The rows are grouped in 4 different ways at once. Each group adds its own fixed numbers to the row, and there is some noise. The rows also spread widely along 16 directions, which tell nothing about the answers.
Known rows, each followed by its group in each grouping:
[  0   8   5   1  -8  13 -12  31   1   2  25  10  -8   5 -36 -12  20   6
  20  26   4  -4  -3  -5   8  23  -5  10   4 -16  33   4 -26  -7   6   4
   9   7 -21  -1   7]
Nav (2) fonud (0)
[ 20   0  14 -25   0  -8  -3  46 -20 -25 -21   5  -4  24 -34  27  12  21
  27   3   5  27   5 -10 -13   9  -9  -1  -9 -12  -1 -27 -18 -27  -8  -9
   8   6  10  39  14]
Biput (3) fona (5)
[  4 -24 -36  38  -2   3  26 -24   7   8  -8  27   6  33   1   9  -2 -16
   4 -31 -16 -23 -11 -30  14  -9 -19 -14   6 -12   7  22   9   8  16  22
  34  -5  -6  37   5]
Nav (4) Dodin (2)
[ -6  -2   5  -4  -8  -1  -6  -4 -19  17  -1   1  11   2   1 -19   8   1
  -5  16 -16 -32  -2   7   2  -8  -7   0   4  -7  -7  15  12  -6   3   2
  10  -4 -15   2   1]
luze (0) fonud (5)
[ 30   0   5  -3  -9  -4   9  -6 -11   4 -30  14  17   0  10  17  -8  -6
  -3 -28  -4  13   9  21  -2   8  25 -22 -21  -6 -29  -9   7  -2 -14   3
  -2   8   7  26  13]
Biput (3) fona (4)
[ -1  11   5 -15  -6  -1 -13 -15   5  40  -2  -8   3 -19 -12 -13  -7  34
 -17   8 -12 -11 -16  24  27  -3  11  15 -21 -14  -2  11   5 -39   6 -30
  -2 -43  -7   7  18]
luze (0) Dodin (4)
[-12 -13   6 -11   0 -15   7  -5  13  -2  14   2 -10   4  -8  -4  -9  15
  -2  -8   2  13 -13  -4   2  -7  -5  11  12  -8   4   5  -7  -3  18  -8
   4 -22   2 -16  -1]
Nav (4) fonud (0)
[  0   2  10  -2 -20  10   4   6  21   1  28   2  -6 -13  -3   0  -9   6
   8  -4  11   8 -12 -14  16  21 -12  14   0 -22   9  13 -12   1  -1   9
  14 -26  14 -17  -8]
luze (1) Dodin (1)
[  2   2  -6 -18  -7   3 -15  19  12 -10  22  -6  -9  10  -6   1   2  -8
  12  11   7  15  -5  -2 -15   7  -1  27  24  11  16   1  -6  17   4   7
  -2   4  -6 -15 -20]
luze (5) fona (3)
[ 10 -20  13   6  11   8  20 -12  13  11  10  15  -2   7  -7   3  13   8
   8  -3  23  32   4   0   8  11   2 -14 -28  -2 -12 -21  -4 -14   6 -16
   5  13  -1 -16  32]
Biput (5) fona (1)
[  2  -9  26  28 -17  28  11 -18   2 -18  11  -5   1 -30  -9  -1   1  -6
   8  -8  39  14  16   7  -8  16   5  -8 -25  -9 -28  -8 -18  12  -3  -3
 -13  22   5 -31   5]
luze (2) fona (2)
[ 20  -1 -30 -12   8  -4  13   4  10   6  -9  -5  -5  26  -9  -1   3  -1
   0  -7  13  10   0  -9   8  -1  12  -5 -22   3  -1   8  10 -20  -4 -13
  -3 -16   3   6  24]
Biput (1) Dodin (3)
[-11  16  22 -28 -14  -8 -22  -2 -24   9  -1 -26  -1 -26   4 -15   0  11
  -7  35 -12   8  12  16   6  10  20  24   6   1  -8   2  -5   0 -19 -13
 -21   7 -20   3 -10]
luze (4) Dodin (0)
[ 13   1  20 -14  -3 -24   0   1   0   2   1  -5  -7  -2  10   9 -15  20
   6  19 -14  27  16  -8  25  45  -6  -5   2 -21  23  -6 -18   6   8  -1
   6   5  -2  28   5]
luze (3) Dodin (4)
[ -1 -14  15 -16  -3   0   9  -3 -14  11  -3  -9 -11  13 -17   1   3  19
   6  10   1  17   5 -11  18   6  -2  -3 -16 -21   1   0  -9  -9  -2   0
  10  -6 -17  31  19]
Biput (4) fonud (3)
[ -2 -12  -1  -5  -4  -8   5 -14  20   4  22 -26  -7  -6  10  -2  -5  14
 -18  11  18   6  12  -3   9   6   7   0 -11 -19   7  27   0  16  13  24
   6 -20  11 -11  12]
Nav (2) Dodin (2)
[ -6 -17   2  -2  -2 -34  30 -13 -24   5 -21  32   7  15  25 -11  -7 -19
   5 -30 -27  -4  -7 -20  15  -7  -1 -14   9  -8 -24  11  13  -5 -10   4
  11   2  -4  13  -4]
Nav (2) fonud (0)
[  2  -5  21 -21 -14  -4  18 -12   5  27   7  21   8 -15  22 -13  -3 -13
   0 -16   3  18  -9  12   7   1   9  -5  -2  -5 -29   8  17   7 -16   0
  -8  -4  -4 -34   6]
Biput (4) fona (2)
[  3  -7  22 -35  -8  -1  -6  31  -8  -9   3  -1   6  14 -19   8   6  10
  14   3  12  20  -3   8 -13 -12  -3  -3  -2  -9 -11  -9  -2  -6   8  -3
   7   1   7  -3  10]
Nav (2) Dodin (4)
[  7 -17  10  -8  -4  -5   3 -11 -30  -7 -27 -20   3  16 -11   9   4  23
  -3  15   9   5  16  -2   0 -19  -6 -16 -13 -25 -31  -6  -1  -3  17  -8
  10   6   3  36  24]
luze (5) fona (0)
[ 12   5   1   3 -14   7   7   7   3 -27 -10  -9   4  21 -10  -6 -12  -8
  15   2 -12 -24   4  -2  -7  13 -23 -13  -1  -3  16  -3  -4  -3  26 -14
  -2  -6 -13   6  -3]
luze (3) fonud (2)
[ 11  11 -14  -3  16 -19 -25   4   5 -17  -3 -19   1   0  -8  -1  -2  14
  -4  31   2   3  19  14 -14  17   8   9  10  14  21  -5 -10  -2  26 -27
 -18  12   1   4   2]
luze (2) Dodin (4)
[ -4  -2  20 -23  -7   6 -13  12 -27 -24 -16 -45   2  21   5   7   5  17
   0  37 -19  -1   7  -7  -6  -7 -29  10  -5  -1 -13 -16   0 -18   9 -21
   2   9 -13  32  -3]
Biput (4) fona (0)
[ -9  11  14  -6   1 -30  -4  -2  -4   4  12 -14  -7 -23  19 -20   0  18
  -7  29  -3  -1  10 -11  19  28 -15  18  11 -12  13  14 -11  -8  -3 -12
  -9 -11   5  -3  -4]
Biput (1) Dodin (2)
[  5   5   3  -6  20 -25 -12   9  -9  -1  -6  16  11  -8   8  -1  11 -10
   3  -3  -7  22   8  22 -16  18  35  11   1  35  -1 -20  -6 -14 -18 -16
 -16  35  -7  -4  -2]
Nav (2) fonud (4)
[ -2   0   9  -6   5  -9   3  -5  -5  -1   1 -18  -3  -3   8  -6   4  17
  -5  24   5   4   6 -11   9   8 -23   9  -3  -6  -9   4  -1 -14   3 -21
   0  -4   4   2   8]
Biput (0) fonud (2)
[  1  10  23 -26 -22   5   1  31 -16  12  21  17   4 -10  -3 -27  19 -14
  23  24  22  11   8  -4   8  13  -7   0  10 -16  -9  14   1  10 -22  10
  -5  16  -6 -30   2]
Biput (5) Dodin (4)
[  0   0  -1  30  -8  -9   3   4  -4 -20   5  23  -5   0 -18  -2   0   3
  12  -1   1 -16   1 -16  -1  19 -24   4  31 -20  17   6 -25  11  17   3
   8   3   1  13 -10]
Biput (3) fonud (0)
[ 17  20   1 -23  -9  10  -6  33   9   2   4 -14 -12   1  -1  16  -2  26
  14  21   0  32 -10 -34  37  36 -31  29 -15 -19   8  -5 -14 -39 -22 -26
  10 -16  11  25   0]
Biput (3) Dodin (4)
[-10 -16  13   4  15 -29  -4  -2  23  -7  26   4  -8  11  12  -3  -5   9
   1  -1 -20   3  -8   5  -7  25  -7  15  14  13  42 -12 -16  -6  29   1
   9  -5  -7 -16  -8]
luze (1) fona (3)
[-22  -2  11 -22  12 -17 -12  11 -20  24   1   0   9  -6   5 -17  30   9
  -6  24  -8  -7  -7   7  -3 -13   5  31   1  17  -9   2   9 -35 -27  -7
  -1   3 -13  -1   5]
Biput (4) fonud (2)
[ -6 -18  10  17   0  19   6  -3  27  10  26  11  10  12  14  11   7 -10
  -2 -23 -18  -4 -24  16  -8   8   3  12 -13  26  15 -13   5 -13  -5  16
  21   5 -11 -13  -3]
Biput (1) Dodin (2)
[ 13   7   3 -14 -19  15  10   7  -2  -7  -8  -5   5   5   1  -2  -5  -9
  12  -4   5   6  -6  -9   5  -2 -18  -6  -8 -11 -22   2   7  -5   2 -19
  -3  -6   0  -6   3]
Nav (4) fona (2)
[-12 -24  18 -14  -9  -9  22 -27  -5  17   3  -4  -9   1   1  -2  -9   4
  -1 -16  -5  17   4  -4  18  -3  16   1 -10 -10 -10   6   2  10 -12  17
   2 -12 -17  10   2]
luze (3) fona (2)
[ 19   1 -30  20   9  -3 -12   8   2  -2  -8  12  15  19   1  17  16  -5
  -1   4 -11 -20  -3   0 -16   2 -11   4  15   7  10   6   3   1  15   7
  20  15   5  29   2]
Nav (0) fona (2)
[ -7  -7   4 -16   3 -19  -3  -2 -12  16   1  -2   0   3  -2 -15  10   6
  -9   7  -1  -9   3  15  -5  -9  19   6   0  -1   0  14   7  -5  -3  12
   0 -10 -11   4  10]
Biput (5) fonud (3)
[ 24  14  -9  12 -21   8   4   8  16  -3   1   4   9   0  15   5  -8  -9
   2   0  -8 -17  -1  -5   8  29 -18  -6   0 -18  12  16   0   7   4  13
   9  -8   9   9  -1]
Biput (3) Dodin (2)
[  4  11  -4 -11 -30  30  -6  -2  16  15  12  -9   3   3  -8  -9  -9  -7
   2   0 -11 -18 -15  14   8  -3   0   8   0  -5   8  17  10   7   5   4
   1 -21 -20  -4  -8]
luze (5) Dodin (2)
[  3   4 -40   1   5  -7  10  -8  28  19   5  20  -2  24   4 -17  -6 -21
  -1 -24 -30 -17 -25  -6  16   2  10  16   2  24  22  19  18 -19  -4  -8
  -7 -30 -24  -2  -9]
Biput (2) fona (2)
[  1 -10 -17  78  -5   6  26 -23  -4 -13  -6  38   3 -16  -5 -11   4 -13
   8 -27  18 -32   7 -31  10  22 -18 -14 -12 -23  -2  16 -17 -15  -2   8
  13   6  11   6   8]
Biput (4) Dodin (5)

New rows, each followed by its group in each grouping:
[ -3   5   5   1 -11 -10 -13  -9  -1 -16  -5 -37   1 -10   5  -5 -14  21
 -23  17  -5 -25  10  16  -6   4   4   7 -11 -12   3  14  -5 -12  19  -3
  -3 -28  11   5   1]
luze (0) Dodin (0)
[  3   1  -7 -17  -3  27 -20  26   9  -9  18 -31  -6  35 -13  23   7  17
  10  29 -12  14 -12 -19   7   6 -32  29   9   8  24  -8  -6  -3   5  -6
  21   4 -13  36 -12]
Biput (1) Dodin (4)
[-17 -24  26  -8 -13 -27  15   4   0 -11  17  18  -8  14 -15 -14  -9  -2
   9 -18  -9 -11  -1   6  -8   2   8 -10  11 -19  23  10 -14  11  23  35
   9 -21  -8 -12  -3]
luze (2) fona (0)
[ 10   3   1  12  -2  -4   3 -12   1   0  -8  -1  11  -4   2 -10   1   1
  -8  -4  -1 -21   4  22  -6   2   4 -12 -12   0  -6   3   3 -12  14 -14
  -9  -7  -1  -3  14]
Biput (1) fona (2)
[  2 -12  10  22  -9  23   2 -18 -15   5  -7  -2   5   7   3  11   5   1
   5  -1  -9   3   1   1   5   2  -9  -1  -9   1 -18 -15  -1  -1  -3  -9
  11  27 -18  29   4]
Biput (5) Dodin (3)
[  9   3   2   6  -8  -7   0 -11   0  17   2  19   0  -9  -8  -7   1   2
  -2  -3   0   6   4  19   7  11  24  -4   6  -8   2   4  -6   9   0   0
  -7   7 -11   3   8]
Biput (5) Dodin (0)
[ 12   0  19  -3 -24  -7  16 -10  -5 -25  -6 -10 -10 -14  -6  -7 -26   7
   8  -7  23  10  16 -10   7  16 -14 -20  -5 -42 -16  10 -15  15  21 -10
 -12 -18  15  -9   4]
luze (2) fona (3)
[  3   5  -8  10  -7   7   2  21  11   2  15  29   3  20  -5 -18   5 -14
  22   4 -21 -29 -23 -16   9  16 -37   4  12  -2  26   4   1 -21  15 -10
  16  -9 -15 -15  -7]
luze (0) fona (5)
[-17 -31  31   2   0 -11   5 -13 -15  -9  -5 -23  -4  17 -13   1  -1  27
 -12   4 -17 -21   8  12  -2  -5   4 -10 -32 -15  10  -7 -13 -26  25  15
  19 -21 -13  27  21]
luze (0) fona (0)
[  1   8   3 -25  -8   6   6   9 -12   5   4 -20  -8   5  -2 -18   6   6
   7  21  12   7  -1 -23  21   4 -17  11 -10 -12 -13  10   3 -16 -13 -21
  -5 -11  -7  -3   6]
Biput (1) fonud (3)
[  6 -10 -12   1   1  -9  10 -35  -1  21 -16  -8   5   8  21  -5 -13   8
 -18  -7 -21  -9  -1   0  23  -3   5 -10 -14  -5 -13  10  20  -8   5 -11
   6 -12  -8  20  10]
luze (1) Dodin (5)
[  0 -26  12   5  -9  21  11 -16  13   3   9  -7   4  22  20  22 -10  -4
  -4 -22 -15  17 -10   3   6   2  -1   2 -19  12  -7 -13   8   2  -4  17
  22   9 -10  16  -5]
Biput (5) Dodin (4)
[  3  -7   2 -25  -7  23 -11   2  10   8  15 -31   8  23   4  -7   3  -5
  -4  23 -11  -7   0  17  -3  -2   5   1 -14  14  11   0  16   4  15   8
   4   2 -32  -7   5]
luze (4) fona (4)
[ 16   2  -2   0 -15   4  -1  -8   6  12   8  13   9 -13  -1  -1  -2 -18
  -7 -15  10  12   9  31  -9   8  48 -11  -2  -2 -10  10   1  33  -7  23
  -9  17  -5 -14   6]
Nav (2) Dodin (0)
[ 11   1 -29  28  13  -4 -11 -16  -6  -7 -19  17  11   1 -26  10   6   7
  -1  -6   4  -9   2   8 -17 -11   6   1  23   6  -4  -3 -10   7  24 -23
   0  14   2  29   2]
Nav (4) fonud (1)
[-15   8   8  -9   3 -27 -13  11  -6   2   6  -5  -6 -15   1 -17   7  19
  -1  28  -6  -5  -1 -11  11  18  -5  30   5  -8  18   8 -15 -33  -5 -12
  -2 -14   2  -6  -1]
luze (4) Dodin (0)
[  1   2  20 -24 -29  -2  -7  -8  15  26   9  12   6 -20  11  21 -22   4
  -8 -27 -20  20 -20  25   3   6  25  18  15 -13  -4  12   2  23 -19  31
  11 -20   4   9 -19]
luze (4) Dodin (2)
[ -5  -5  -2  22   0 -12   4   5   1  -9   7  22  -5 -14 -27  -4   3   6
  10 -24  21  -2   2  -5  -1  13  18   9  -7  -9  15   9 -25 -17  -8  11
   5 -15  15   1   3]
luze (1) Dodin (4)
[ -2  -1   1 -21 -31  19  11 -21  -9  22  -8  -2   6   5 -16 -16 -12  -7
  -6 -22 -11 -19  -9  22  10 -31  26 -12 -14 -11 -24  19  22   7  -6   7
  -7 -34 -23  13   3]
Biput (5) Dodin (1)
[ 30  24 -42  -2  15 -18 -11  -6  10 -11 -29 -21   7   3  23   1 -14  11
 -12  15  -4   0   2 -13  13   9 -19   6  -2   4  -9   6  11 -29  21 -57
 -14 -13  19  14   6]
Nav (4) fona (4)
[ -6  -3 -17   3  12 -18 -17 -17  -1  12   0 -15   4  -2  -6 -16   4  13
 -21  16  -9 -30  10  21  -5  -5  24  12   5  10  17  17   3  -1  17   5
  -5 -12 -15  13   3]
luze (3) fonud (4)
[-15  -4  -9 -29 -18   0   5  25  -9   0  13   9   3   4 -17 -12  14 -17
  11 -14  25  -2 -13 -14 -13 -38   6  21  14  -4 -24  32  14   7 -26  25
   1 -19  12 -22 -11]
Nav (2) Dodin (2)
[-20  -6   9   2  -2 -12   9   2 -17   0   5   7  -2   3  11 -21   6  -9
   9   3 -23  -8  -5 -23  20   9  -8  15  -2   1   2   4  -3 -24 -15  -5
   3   4 -19   2  -8]
Nav (2) Dodin (0)
[  4  -1   5  -6  -5  -4  -8  13 -11  -9  -5  -8  -3  -2 -32   1   9  15
   6   8  19  -2  12   9 -12   2  15   3 -11 -12   6   0 -16 -10   3   3
  -2  -7   3  10  18]
luze (3) Dodin (3)
[-18 -35   0  27  27  -9  13 -21 -18   9 -16  14  -1  17 -12  10  23  26
   1  -4  -3   5 -12 -24  11 -20 -18  16  -8   6 -22 -24  -7 -42   1 -30
  22  17  -5  28  18]
luze (3) fonud (0)
[  5  -9  -5  12 -10  22   6  16  22  22  13  30  10  27 -16   9  12  10
  10  -9 -13 -24 -39  -8  13  -6 -40   2  -4 -20  14   8   4 -30  19   2
  39 -26  -1   9  17]
Biput (2) Dodin (2)
[ -5  -9  22 -15  -2 -18   0  24 -23   9   6  17  -3  11 -17   3  22  10
  18  15 -12   9   6 -10   8  17  -2   6   7 -20  18   3 -17  -3 -14  29
  18   8 -13  37   6]
Biput (2) fona (2)
[ 22  -1 -23   8  -2  11   8 -17  -2  29 -18  26  12  -9 -26   2  15   0
   1 -16  33   5  -2  14   0 -22  22  -9  -6 -11 -40   8  12   3  -4 -14
  -7   4   5  -2  29]
luze (3) fona (2)
[  8  -7   7 -15  -3 -14  12   2   4  -7  -7   9   0  14  -2   2 -10  -3
  10 -15  -8  13  -2   0   0   8   1  -7  -5  -2  -1  -5  -1  -7   7  -8
  -4  -8  -1   0   3]
luze (2) fona (2)
[ 24   1  30 -25 -15  -4   5  18 -10 -15 -14 -19   8   4  -5  14  -5  20
   4  13  13  14  15  10  -6  11 -17 -29 -17 -34 -15  -4  -6  -2  20  -6
  10  -5  20  12  26]
Nav (0) fonud (2)
[  8  12 -19  -1 -26  12  -6  19  -8 -19  -1  -5   3   9 -25 -13   1 -18
  12   1  10 -33   5  -1 -17  -4   3   3   7 -10  10  23  -1  12   4  18
  -4 -13  -5   2  -7]
luze (3) Dodin (3)
[ -4  -5  22 -20  -6 -27   5 -11 -20 -10 -14 -13  -3  -7   2 -11 -13   0
 -11 -13  -5   4  24  31 -17  -2  43 -10 -10   7 -10   1   2   6 -11  13
 -22  -6  -8   5  -1]
Biput (5) fonud (5)
[  9  -6 -14  16  -3  -6   1 -10  22  -1   9  -1  -2  -2  15  10  -9   9
 -14  -3   1   1  -6  -9  10  19  -3  12  -1 -15   8  16  -7   2   9  13
  17 -13  17   0  -3]
luze (2) fonud (0)
[ 16   2 -12   4  -7   9   1  13   1   0   6   6   6  16   6   0  11 -14
   8  12   3  -3   3 -12   1  16 -10  -3   0  -7   5  11   2   7  -3  13
  12  15  -3   5   6]
Biput (2) Dodin (3)
[  9   7 -30  14  -6  -2   0  -6   4 -24  -9   4   3   8  -2   1  -9 -14
   2 -12   0 -12   1 -12 -12  -1  -4   7  20   6  -2  12   0  12   7  -4
  -7  -8   6  13 -20]
Biput (4) fona (1)
[ 28   6 -27 -14  -3 -16   1 -15   4  26 -24  -6  17   7  30   3  -7   3
 -23   4 -11 -14  -1   6  12  -5   0  -9  -7 -15 -22  27  30  -5   8  -1
   9 -23  15  18  16]
luze (0) fona (2)
[  0  -5  13 -12  -1 -16   3  30  11 -21  18  -2   2   3  15  -7   6 -18
   4  -3   8   9   7   6 -18  22  23   4 -19  14  14  -2  -6 -13 -12  22
  -2   5  10 -39   3]
Nav (2) Dodin (0)
[  9  -4 -13  10   5 -11  -6   3  -1 -23  -4  -5  -2   7   1  10  -1  -3
   3   3   3   3  11  -9 -15  10  -3   9  13  10   5  -5  -6   9   6   2
  -1  16   5   9 -11]
luze (3) fona (5)
[ -4  -3   9   8 -14   9 -10 -11  -3   0   6 -18   1 -14   5   1  -5   2
  -9   6  -9  -8  11  11   1  18  17   8 -12  -3   9   6  -6   6  -8  22
   4   3 -12  12  -8]
luze (4) Dodin (5)
[ 15   5  -1  15  -6 -11  -5 -21   8  -9  -2  -3   6 -18   9   0 -19   1
 -11 -10   4   2  17  26  -6  18  21 -11   0  -3   2   2  -8  19  20  -4
 -12   6   6  -1   0]
Nav (5) Dodin (4)
[  5 -12   6 -20  -1  -4  15  -7 -18   4 -19 -13   2  17 -11 -11   6  -6
   4  -2  -1   2  18   6   4  -5  24 -23 -34  -3 -11   1   8 -12  -3   2
  -7  -1 -23  18  27]
Nav (4) fona (2)
[ -6 -16   8  34  -3  11  -2 -20 -18   2   1  -2   2   0  -8   0  16  11
  -5  14   1 -15  11   2   4   2  -3   0  -6 -11  -5  -3 -13   1   9   9
  13  22 -15  26  10]
Biput (5) fona (0)
[-10 -11  18 -10  -7  -3   2 -13  -4   0   7 -20  -8  -9  -8   0  -7  14
  -8  -5   7  13  12  13   3   0  26   8 -17  -1  -5   1  -6   1 -12   9
  -9 -11  -8   9   3]
Biput (3) Dodin (4)
[  5  10  -1 -12  -1  -4   1  -5  17   8   7  -5  -1  -9   9  -9  -4  -6
  -3   2   0  15   1  13   1  17  18  11  -7  17   4   1   4  -8 -10 -15
 -20  -3  -9 -21   2]
Biput (4) Dodin (2)
[  3   5 -18  -2   5  12 -12  -8  14   0  12 -17  -7   4 -21 -12  -1   8
   2  13  11   5  -1   4   4   2   4  15   3  15  10  -2  -4  -1  17 -31
 -16  -3 -17  -9  -1]
luze (1) fona (4)
[ 14  11   5   2  -6  -7 -24   1  12 -13   0  -9  17 -11  40  19 -16   3
 -13   1 -21   2  -6  20 -15  15 -13  16  23  13  -3  -9   2   9  14  -9
   7  15  16   3 -26]
Nav (5) fonud (4)
[  2 -15  12  12  -9 -10   4  21  10 -23  15  35   2   7  -9  21   1 -17
  23 -24   5  13  -1  -1 -30  23   1   2  25   0  25  -5 -22  24   1  41
  19  19  12  -2 -15]
luze (4) Dodin (2)
[ 19  15 -10   2   2 -11   2   9 -14  13 -25  49  15 -18 -22  -4  12  -8
  14 -33   5   9  -8  16  -1   2  38  -2 -15   2 -25  -7  -6 -34 -26 -26
 -15   0   7   3  15]
Nav (2) fona (1)
[  2  15  18  -8 -21  16 -13  12   6   3  12  -7  10 -13   2 -15   1 -15
   4   9 -10 -18   1  31  -9  21  16   9 -10  12  14   2  -2  -4  -9   8
  -9   2 -21 -21  -9]
luze (5) fonud (2)
[ 14   8  -5 -15   5 -14 -14   9 -11   1 -11 -13   2  -1  -1  -6  10  13
  -2  28  12   2  13   5  -5   8   2   5  -2  -6  -4   2  -2 -11   5 -16
  -4   6   6   4  15]
luze (5) fonud (3)
